The rows are grouped in 4 ways, from coarse to fine. Each group lies inside one group of the grouping before and may be the whole of it. The rows also spread widely along 14 directions, which tell nothing about the answers.
(in the rows, 128 means zero)
Some rows, each with its group in each grouping after it:
[159 111 137  73  89 163 109 120 128 123 130 142 161  81 135 152 187 116
 148 146 106 184 145 118 123 163 117  78 135 133 104 176 105 147 143  80
 137 165 176 134 193 161 137 131 177]
Z885 Z272 Z527 Z805
[147 142 159 100 109 126 120 134  88 156 137 119 154 113 159 130 153 150
 153 126  96 157 135 150 150 163 106 117 117 135 109 145 101 136 137  96
 136 136 143 108 117 148 128 162 139]
Z772 Z864 Z504 Z580
[151 105 139  95 121 131  85 164 126 100 175 126 126  92 128 155 148 103
 127 177 120 148 103 131 136 126 156  99  88 161 121 161 118 115 148 123
 111 169 120 110 160 138 100 147 134]
Z885 Z893 Z136 Z344
[109 137 127 113  96 176 118 121  69 136  61 138 146 134 129 110 178 138
 165  58  56 145 163 134 112 178  82  73 153 128  85 181 108 169 108  82
 151 163 139 113 172 180 177 174 147]
Z177 Z954 Z10 Z808
[161 156 131  98 126 138 145 139 100 153 162 154 140 138 146 160 162 137
 177 120  81 165 146 129 140 168 144 126 150  88 111 122 149 116 153 134
 117 134 115  76 132 135 140 126 138]
Z177 Z287 Z37 Z925
[180 149 155  62  99 113 123 118 139 164 155 149 166 121 138 164 179 167
 162 170  85 207 143 111 141 147 116 123 145 102 122 145 145 134 128 111
  97  89 137 123 131 114 132 122 145]
Z177 Z287 Z37 Z279
[101 155 122 140 149 114 130 128 110 108 126 109 174 133 123 107 168 162
 134 153 115 150 119 104 157 132 101 178 137 152 143 148 119 120  89 126
 129 107 125 148 145 134 124 112 126]
Z177 Z425 Z844 Z674
[131 121 132 123 116 132 121 131  97 136 125 139 151 109 123 147 165 122
 155 142 100 164 127 131 145 162 118 109 137 147 112 148 114 149 147 107
 142 140 159 131 159 162 146 138 138]
Z772 Z60 Z57 Z290
[171 153 187  62 103 100  77 174 121 153 172 117 171  60 186 150 167 156
 114 212 101 181 137 162 163 140  84 160 139  88 133 131 109 105 155  88
 102 140 169 115 107 132  77 126 132]
Z885 Z272 Z662 Z970
[ 67 132  73 186 158 166 109 182  96  51 145 123 126 101  82  93 157  88
 124 102 149  80 107 133 140 132 158 155  88 133 150 141 117 117 132 120
 143 174 125 120 167 170 129 112 130]
Z885 Z272 Z456 Z447
[ 92 100  89 204 166 157  94 151 117  78 118 105  99 117  51 119 146  58
  76 139 157 112 100 127 114 119 109 110 101 164 158 112 122 149 109 129
 109 169 118 142 140 127 130 131 130]
Z772 Z60 Z875 Z480
[191 136 138 114 106 175 167  98 133 161 122 126 115 162 138 182 140 129
 155  40  94 139 179 109 119 170 128  61 136 103  95 111 140 140 135 105
 122 139  78  63 103 102 172 162 137]
Z177 Z954 Z227 Z106
[186 154 144 152 111 116 121  94  74 210 128  76 160 161 164 149 174 132
  91 132  45 194 155 176 188 169  31 122 208 150 106  75 151 128 128  91
  99 171 125 111  75 137 112 181 117]
Z772 Z60 Z210 Z42
[102  91 117 160 128 145 147 122 115 137  99 168  93 141  64 193 132  83
 175  79 149 113 113  80  98 162 169  61 115 149  91 107 107 198 156 157
 152  92 117 112 146 119 196 122 115]
Z177 Z794 Z126 Z981
[118 118 125 134 145 153 130 161 124 101 128 135 141  96 135 158 152 127
 126 135  95 129 131 110 142 153 122 129 154 117 121 146 136 131 140 103
 147 152 122 118 173 150 157 112 124]
Z885 Z317 Z478 Z21
[136 113 135 112 114 153 108 138 144 107 108 114 161  73 121 131 172 148
 121 130 102 134 156 108 138 138  89 110 118 117 141 170 113 159 114  50
 140 131 150 153 152 139 157 120 141]
Z772 Z864 Z335 Z327
[129 134 161 113 133 125  90 148 116 114 108 103 161  98 151 122 167 132
  93 176 107 158 125 121 131 123  47 133 155 143 131 151  92 131  94 103
 115 157 137 143 147 123 102 129 132]
Z177 Z954 Z115 Z430
[103 136 102 157 119 133 116 140  95 125 123 134 143 128  95 123 174 114
 161  97  98 119 128 114 153 146 125 127 129 131 122 128 119 160 140 117
 135 116 133 123 143 151 155 118 103]
Z772 Z864 Z504 Z968
[131 174 104 138 179 137 120 163 144  66 177 128 124 144 103 129 125 121
  87 133 104 147 112 147 133 124 164 179 121 106 140 130 164  95 118 148
  91 139  66  76 141 125 138 124 138]
Z885 Z893 Z295 Z281
[ 85 166 136  95 117 111  62 175  74 121 121 169 134 115  96  95 168 130
 162 146  97 174 106 174 108 151 125 138 104 109 116 165 109 152 125 138
 104 117 162 111 145 167 130 157 141]
Z177 Z954 Z10 Z770
[156  95 149 172 142 102 158 104 114 174 153  98 133 145 126 226 116 147
 113 143 117 153  97 125 203 163 153 116 133 211 101  95 163 156 165  96
 148 111 102 146  85 132 156 169 100]
Z772 Z627 Z15 Z84
[141 118 115 142 133 153 101 144 131 114 134 120 116 115  96 152 161 105
  82 146  87 158 130 143 134 140 107 110 148 121 131 127 162 138 125 101
  97 161 111 125 141 135 144 144 132]
Z885 Z272 Z456 Z902
[109 118 149 140 163 122 137 178  90 115 168 130 123 110 144 164 126 128
 138 162 118 121 103 128 150 148 164 147 114 144 122 131 122 105 159 151
 141 136 101  95 135 141 127 125 116]
Z885 Z272 Z527 Z541
[110 111 118 167 160 136 136 157 139  78 144 106 163  89 133 162 146 111
 113 150 150  95 111  76 161 122 131 162 137 156 141 125 104 120 144 113
 158 143 120 142 169 129 124  72 112]
Z885 Z893 Z295 Z187
[220 147 194  52  80 117  88 124 127 189 148 111 155 103 185 164 160 132
 110 174 100 207 149 164 127 149  63  93 142 115 100 112  95 122 138 106
  87 152 149  91  93 102  83 168 152]
Z885 Z893 Z136 Z608
[113 178 129 121 150 107 120 151 123  96 143 145 160 124 115 123 142 156
 142 131 119 154 104 131 156 139 148 177 115 129 123 148 117 138 130 124
 134  90 132 112 139 145 150 118 126]
Z772 Z627 Z15 Z766
[123  97 142 172 157 143 115 142 110 144 102 134 107 109 101 185 138  75
  80 157 135 154 115 140 106 161  82  99 166 125 120  77 128 171 148 127
 124 154 144 132 123 116 153 128 139]
Z772 Z627 Z15 Z84
[129 129  97 177 123 134 110 122 113 134 128 121 138 127  83 165 156 105
 113  98 119 138 115 144 176 159 132 123 135 154 113  94 154 175 159  80
 134 140 144 140 113 156 157 144 113]
Z772 Z627 Z15 Z766
[111 103 146 116 134 168 107 154 125 100  92 134  94 110  90 133 133 129
 128 109 118 127 134 123  77 140 127  65  76 123 128 176 116 157 100 107
 118 132 100 115 139 121 169 166 148]
Z177 Z954 Z10 Z770
[100 140 105 148 153 144  97 201  83  86 157 148 113 107 105 125 143 103
 143 114  80 111 122 161 149 146 163 138 110 102 128 145 144 123 163 124
 125 169 110  78 150 174 148 130 106]
Z772 Z60 Z210 Z42
[143 156  78 137 144 154 153 132 131  79 167 138 175 127 122 134 173 112
 156 113 101 148 138 100 172 144 153 157 160 123 134 143 142 109 146 113
 144 164 126 108 194 164 145  83 143]
Z772 Z60 Z57 Z290
[106 125 108 184 174 156 134 147  91 126 146 118 114 128  92 131 137 115
 102 129 141 139 120 171 131 163 130 143 110 112 160  94 162 122 129 120
 121 158 122 118  99 133 136 146 158]
Z772 Z627 Z15 Z84
[102 101 165 119 150 129 111 164 100 130 117 119 152  81 141 116 183 157
 105 232  81 176 136 122 117 135  51 145 157 106 175 164 131 109  88 121
 107 127 145 164 159 122 116 112 152]
Z885 Z272 Z456 Z447
[133 131 116 152 148 158 113 136 114 115 128 124 114 136 107 155 146  86
  90 119 113 154 125 145 118 154 107 108 154 128 118 106 145 139 126 116
 107 184 112 107 137 133 138 150 146]
Z177 Z954 Z227 Z106
[162  91 141 157 139 164 172 102 135 142 114  91 138 119 138 176 143 121
 112 110 126 124 156  89 134 154  89  85 144 153 130 110 119 142 123  91
 150 150 106 131 124 104 157 129 142]
Z772 Z864 Z335 Z327
[146  92 126 175 122 148 141 123 120 158 143  83 123 123 113 167 165 121
 117 129 124 109 148 100 159 139 111 104 119 138 154  89 149 122 133 107
 113 131  99 132  87  99 123 127 108]
Z885 Z272 Z527 Z805
[111  96 152 135 141 133 127 153  85 130 132 124 138  96 149 151 145 100
 141 168 147 130 107 120 116 150 113 112 123 164 119 128  78 123 145 148
 152 161 145 122 160 135 107 127 142]
Z885 Z893 Z136 Z344
[144 126 128 114 103 180 131 140 125 124 102 122 139  99 135 123 173 125
 164  76 119 101 183  91 112 146  93  87 113  80 136 138  99 134 118  96
 133 147 124  99 132 111 140 110 131]
Z177 Z425 Z844 Z674
[112 170 122 138 147 136 104 127  87  99  80 103 158 155 137  93 176 127
  95 124  51 157 122 115 137 129  40 137 199 162  94 166 105 143  71 121
 115 160 102 124 178 153 138 146 117]
Z177 Z287 Z37 Z925
[124 138 150 150 158 128 147 117  75 151 116  95 131 168 147 124 138 135
 107 139  95 157 120 141 121 150  78 128 153 169 114 119 113 109  93 163
 119 142  88 100 122 119 122 172 137]
Z885 Z893 Z136 Z344
[155 158 100 124 130 157 104 163 140  85 151 135 161  93 127 130 178  91
 119 130  96 141 152 122 151 133 105 147 166  77 141 125 129 120 150  97
 115 180 143 100 169 146 129  80 132]
Z772 Z60 Z57 Z290
[148 110 113 124 134 143  92 162 152 113 153 152 110 103  88 179 171  89
 102 176  83 169 126 119 126 137 126 108 160  93 137 118 182 138 147 126
  82 148 115 116 161 120 145 109 121]
Z885 Z317 Z478 Z21
[125 100 120 153 119 129 126 164 124 137 153 116 132 110 110 159 168 143
 161 127  97  85 147  83 165 122 148 126 101 106 162 121 156 120 148 120
 117  95  89 118 109 105 136  99  72]
Z885 Z893 Z136 Z344
[131 176 118 119 163 139 100 169 159  35 155 105 156 108 127 111 133 133
  87 132 133 124 110 117 151 101 134 172 111 138 140 164 113 104 102  97
 117 161  88 109 154 134 118 114 132]
Z177 Z954 Z10 Z770

New rows, each followed by its group in each grouping:
[180 106 142 158 114 132 119 118 140 165 144  73 136 113 128 167 160 115
  91 146 125 131 144 111 166 127  75 104 129 142 151  77 131 138 130  86
 102 137 110 138  69  84 109 131 105]
Z772 Z864 Z504 Z968
[160 159 158  73  99 173 129 132 102 124  95 123 150 120 179 110 158 145
 164  58  86 135 177 124 109 158  80  82 131 103  90 176  72 131 107  93
 143 167 119  69 146 140 140 159 149]
Z177 Z954 Z115 Z430
[166 144 138 115 113 130 106 121 173 102 132  91 183  79 132 130 166 126
  99 144 160 138 136  98 152 114  76 138 116 142 143 128  75 144 113  66
 126 128 157 151 128 108 112 100 139]
Z772 Z864 Z335 Z327
[136 118 133 134 125 123  93 141 121 125 137 125 128 114 109 168 145 104
  99 151 105 157 105 144 140 144 127 117 129 156 105 126 134 150 146 114
 112 142 127 123 138 141 135 152 124]
Z885 Z893 Z295 Z281
[117  93 156 134 177 158 166 156  53 146 150 116 119 135 175 123 150 117
 147 186  99 149 136 124  92 157  95 114 148 125 156 132 121  59 110 199
 123 185  90  83 158 109  95 135 166]
Z885 Z893 Z136 Z344
[ 72 106 126 132 151 157 124 194  81  92 150 156 132  63 124 128 144 129
 158 149 136 118 117 154 124 171 170 145  86 106 142 166 117 117 159 108
 168 160 166 126 172 184 140 121 164]
Z885 Z272 Z456 Z447
[167 124 124  99  70 147  60 166  84 188 142 153 135  84 137 156 218  87
 144 151  42 179 165 172 147 176  72  93 186  51 121  99 166 141 181  90
  85 191 181  98 133 158 109 135 120]
Z885 Z317 Z478 Z21
[149 128 166  99 164 139 129 141 125  87 142  96 158 104 178 134 133 136
  94 190 133 162 105 106 128 123  88 129 133 179 121 175  83 100  93 118
 134 179 108 128 172 125  97 135 166]
Z177 Z287 Z37 Z279
[156 129 106 108 136 158  97 134 136  97 146 135 124 132 100 142 171  97
 105 147  68 179 129 116 128 128 119  96 163 125 124 154 162 134 112 121
  87 176  94 107 180 132 141 135 145]
Z177 Z794 Z126 Z981
[155 160 149 113 118 108 121 135 139 132 152 129 163 109 142 170 141 127
 138 128 161 146 117 123 155 144 128 147 122 135 108 100  91 139 153 108
 136 120 146 113 108 120 113 114 124]
Z177 Z954 Z115 Z430
[149 167 132 100 126 117 117 152 153  90 169 126 159 111 134 146 134 151
 140 118 128 127 118 117 162 124 170 157  90 134 115 151 110 119 143 108
 132 106 108  96 135 133 132 121 115]
Z885 Z893 Z136 Z344
[ 60 138 116 160 145 109  64 179  62 110 117 128 161  98 109  92 192  96
 119 197 122 146  92 140 138 129  66 171 158 143 151 126 101 133 117 140
 114 161 174 160 162 159  87 106 121]
Z177 Z954 Z10 Z770
[133 147 119 146 145 128 114 118 106 115 120 116 170 137 138 131 183  65
  96 170 117 176 109 105 123 133  52 146 216 162 109 100  84 126 116 168
 113 175 142 122 190 126  98  96 144]
Z885 Z893 Z295 Z187
[109 119 105 174 122 126  74 145  89 134 138 104 150 100 104 120 187  67
  98 172 147 138 105 146 141 135  77 143 137 150 148  83 109 131 137 127
 104 176 172 148 130 137  74 117 130]
Z885 Z893 Z295 Z281
[ 96 160  97 145 126 142 118 158  91 103 121 154 165 104 122 135 166 105
 167  84 129 109 121 119 151 161 134 151 146 114  97 125  96 157 165 105
 167 147 165 115 166 180 148  93 119]
Z177 Z287 Z37 Z279
[ 45 103  89 188 167 153 110 179 112  63 120 114 127 100  62  90 164 130
 134 138 150  75 113  90 126 108 138 149  71 131 196 159 134 125  92 118
 126 120 105 163 148 128 134  97 117]
Z177 Z954 Z10 Z770
[ 96 141 113 107 135 133  96 164 152  72 119 154 150  94  82 114 179 140
 145 152 111 138 131  84 118 117 126 147 114  93 154 173 126 145 101 121
 110  92 132 141 177 123 154  79 123]
Z177 Z425 Z844 Z674
[181 122 173 124 113 101 138 101 101 195 140  99 155 140 168 185 153 136
 124 164  84 184 126 124 173 158  76 109 175 175  98 100 118 142 142 115
 123 127 123 127 102 116 123 156 115]
Z772 Z864 Z504 Z968
[127  75 115 144 118 151 105 153 138  96 149 112 125  80  97 166 157 114
 116 149 123 114 114 106 162 130 154  94  91 170 136 160 141 143 147  74
 134 155 122 156 155 150 137 134 115]
Z885 Z272 Z456 Z902
[130 107 140 116 113 131 105 137 105 135 145 113 130 111 117 144 143 153
 134 141 108 148 114 153 148 152 151 103  74 167 120 165 138 134 131  90
 129 133 126 133 124 154 131 184 137]
Z885 Z893 Z136 Z344
[156 114 129 119 128 147 119 128 142 132 137 129 155  96 118 154 178 121
 118 169 116 178 142 115 137 145  95 116 151 110 152 124 144 139 133  93
 116 144 155 145 145 120 132 107 158]
Z772 Z627 Z15 Z766
[132 101 121 107  84 133  39 167 127 101 122 132 112  93  78 136 183  84
 128 142  82 125 116 111 125 107 124  66  93 149 112 172 116 167 135 111
  87 142 122 121 165 136 126 146  87]
Z885 Z893 Z136 Z344
[141 118 157 142 133 143 138 144 110 152 134 108  87 143 115 145 123 134
 144  95 140 104 142 127 105 139 129  89  64 116 141 105 120 121 113 145
 103 112  69  79  56  75 126 165 115]
Z177 Z954 Z115 Z430
[128 133 180  91 135  78  88 159 155 128 123 148 155  77 125 195 138 164
 101 214 109 182 105 121 147 137 108 158 147 124 114 141 124 169 138  99
 120  72 154 159 132 123 154 109 109]
Z177 Z425 Z844 Z674
[ 97  93 154 158 170 145 131 173 129 112 113 108 130  67 128 167 123 162
  92 163 141 105 137 127 135 151 108 147 110 102 164 127 140 134 123  74
 152 131 127 157 108 121 152 112 131]
Z177 Z425 Z844 Z674
[154 111 134 107  91 168 127 142 127 139 114 134 122 112 120 129 189 113
 170 104  91 118 178  80 104 133  96  69 123  82 138 141 109 132 123 130
 105 121 110  93 140  97 142 110 117]
Z885 Z272 Z456 Z902
[142 127 121 154 132 138 114 135 118 142 151 116 139 108 105 144 160 102
 120 145 160 146 123 142 142 147 113 129 112 120 153  84 128 133 144 111
 114 143 154 129  97 115 109 122 145]
Z772 Z627 Z15 Z84
[113 135 172 143 162 140  99 172  93 133  98  99 123  93 159 122 133 133
  58 167 107 143 131 177 110 154  34 143 154  99 135 110 110 120 103 107
 117 167 131 113 102 124 117 157 141]
Z885 Z317 Z478 Z21
[117 127 152 115  94 120  89 164  77 172 146 142 139  77 127 144 167 127
 163 148 136 144 129 174 139 175 129 128  91  99 126 109 105 142 174 105
 129 123 192 119  95 153 111 142 138]
Z885 Z272 Z527 Z805
[194 145 103 120 127 155 119 122 179 113 177 112 161 104 128 163 176 102
  82 159 126 180 143 123 157 138 105 142 168 102 149  94 165 106 135  85
  94 178 133 122 141 114 107  99 158]
Z885 Z317 Z478 Z21
[ 92 127 165 150 133  76  84 156  80 171 123 146  90 137  78 180 111 134
 121 148 127 156  74 188 130 164 147 122  86 161  94 101 134 183 149 141
 109  77 129 125  62 135 149 197  97]
Z177 Z954 Z115 Z430
[134  90 126 149 132 162 100 137 136 122 108 108 121  92  95 150 169  91
  88 158 143 135 134 105 104 129  71  87 128 124 151 115 124 152 110  97
 103 158 133 154 130 102 122 117 143]
Z177 Z287 Z37 Z279
[123 106 137 141 158 134 135 155 141 104 147 128 139  99 127 167 142 109
 115 173 144 131 117  95 121 131 127 140 132 128 146 119 116 116 138 143
 127 130 117 124 154 106 126  87 136]
Z885 Z893 Z295 Z281
[184 140 146  97 148 151 157 117 158 124 141 133 162 122 153 167 159 136
 116 156  95 193 153  97 129 146  94 123 184  99 131 133 140 120 121 115
 119 138 115 110 160 104 149 100 165]
Z772 Z627 Z15 Z84
[113 130 138 147 127 118 127 122  87 166 114 138 127 150 110 163 152 130
 147 119 103 157 120 132 133 167 115 116 146 141 105 108 134 160 134 134
 123 106 127 121 114 132 154 154 118]
Z177 Z954 Z227 Z106
[138 135 147 114 129 154 152 142 125 129 106 153 149 101 143 152 153 124
 166 101 131 130 156  96 111 160 108 111 143  87 119 125  87 150 149 120
 156 118 149  97 147 118 165  92 143]
Z772 Z627 Z15 Z766
[122 113 159 121 141 151 176 129 152 126 102 131 129 113 119 167 128 184
 144 106 116 123 159  83 109 151 134 112 111  97 131 154 126 146 114 103
 149  60  98 123 126 104 198 117 133]
Z885 Z272 Z662 Z970
[121 134 140 141 125 132 129 141 118 133 120 129 135 109 126 154 137 126
 141 107 149 120 119 127 135 160 125 123 109 137 107 112  96 149 146 112
 150 114 141 113 117 134 145 135 122]
Z885 Z317 Z478 Z21
[167 131 116 139 127 141  91 136 132 119 139 103 135 123 112 133 178  83
  88 156  91 160 140 118 143 118  69 112 163 129 145 113 134 128 115 117
  81 171 115 115 137 112 111 122 119]
Z772 Z60 Z875 Z480
[136 143 156 123 117 123  97 170 117 131 121 140 135  93 146 173 142  98
 135 116 132 113 130 120 132 144 104 120 141 104  98  98  81 155 168 115
 132 139 143  92 117 123 128 112  98]
Z177 Z954 Z227 Z106
[118 123 141 137 137 134 101 167  90 130 114 140 116 123 125 159 156  85
 127 140  89 138 123 122 118 144  94 104 169 122 109 114 118 144 142 149
 111 163 112  98 146 130 135 128 108]
Z177 Z954 Z10 Z770
[167 112 155  97 134 127 138 140 140 138 177 132 144  99 148 186 158 124
 130 198 117 180 130 107 138 144 130 125 151 117 136 123 137 105 152 132
 111 138 128 117 149 111 114 104 147]
Z885 Z272 Z662 Z970
[148 109 139 148 137 147 140 130 138 117 124  95 118 131 118 157 145 132
  98 128  97 128 137  94 139 125 108 101 129 150 130 137 136 129 106 114
 111 126  72 120 124 103 149 142 113]
Z885 Z272 Z456 Z447
[128 150 167  83  92 129  78 163  63 146 107 130 140  97 160 102 166 135
 169 120  99 135 132 154 121 153  85  99  99 124  93 165  63 144 129 107
 127 149 158  95 123 156 107 169 128]
Z177 Z287 Z37 Z925
[ 93  78 153 170 184 158 139 168 114  70 106  93 116  90 139 147 120 112
  74 167 134  99 107  94 116 124  95 114 129 179 136 161  92 121 103 122
 155 173  92 142 174 127 139 126 132]
Z885 Z272 Z456 Z447
[ 88 123 164 122 168 129 103 178  69 101 109 105 149  95 166  90 160 145
 118 200  99 135 111 117 118 123  55 145 137 147 143 183  80 104  82 137
 127 163 123 135 166 136  95 129 136]
Z177 Z287 Z37 Z925
[ 95 135 124 141 154 145 120 152 122  99 110 116 129 126  91  98 164 181
 101 141  58 145 145 127 127 128 100 149 123  96 166 179 170 125  70 101
 100  94  89 140 138 129 171 140 130]
Z885 Z272 Z456 Z447
[165 115 116 148 164 132 133 124 172  97 149 115 149 127 108 188 159 110
  73 182  92 176 118  79 164 117 109 133 192 150 141 118 174 136 125 114
 104 141  93 145 166 105 150  92 121]
Z772 Z627 Z15 Z766
[107 119 175 125 158 132 122 167 135 119 110 134 111  80 124 167  96 163
  94 147 148 138 113 163 105 166 128 130  86 110 121 136 117 151 130  90
 148 102 136 126 103 130 169 159 150]
Z885 Z317 Z478 Z21
[137 158 148 112 119  75  96 137 117 153 154 142 159 120 127 177 152 148
 122 180  99 197  87 156 180 159 129 164 154 160  91 117 139 152 156 114
 120  97 157 134 125 158 132 148 110]
Z885 Z317 Z478 Z21
[ 90 148  92 144 137 143  78 174 101  80 124 152 141  98  82 104 175  98
 134 121 108 132 113 141 139 140 128 144 124 110 131 148 125 156 141 109
 126 150 157 122 170 171 146 112 125]
Z772 Z627 Z15 Z766
[116 103 135 162 152 143 131 161 139  99 125 109 131  90 119 168 141 129
  91 148 119 110 127 100 148 131 115 134 136 131 142 131 132 135 130  96
 138 130 108 143 141 124 154 106 111]
Z885 Z272 Z456 Z447
[126 118 119 162 137 155 142 118 110 148 135  91 158 100 126 139 156 145
 116 133 165 137 145 149 151 171 102 146 109 124 163  95 141 118 121  70
 144 160 160 156  90 131 113 133 167]
Z177 Z425 Z844 Z674
[165  78 105 138 124 165 123 127 130 137 169 119 126 103  95 157 181  98
 130 166 111 166 148 122 137 146 129  81 115 126 171 125 174 116 138  98
  98 175 128 136 139 120 120 127 158]
Z772 Z60 Z210 Z42
[ 94 146 127 124 137 116  78 170  80 104 145 111 149 111 117  73 178 139
 139 176 116 136 100 129 140 112  98 156  92 146 154 168 104 110  91 136
 100 133 128 135 138 139  82 132 123]
Z177 Z287 Z37 Z279
[103 173 180 109 176 104 159 153  74 125 114 152 153 143 180 142 126 153
 131 164  75 184 109 136 117 167  94 173 201 132  83 148  88 117 120 182
 150 112 116  87 175 149 158 129 143]
Z885 Z272 Z456 Z447
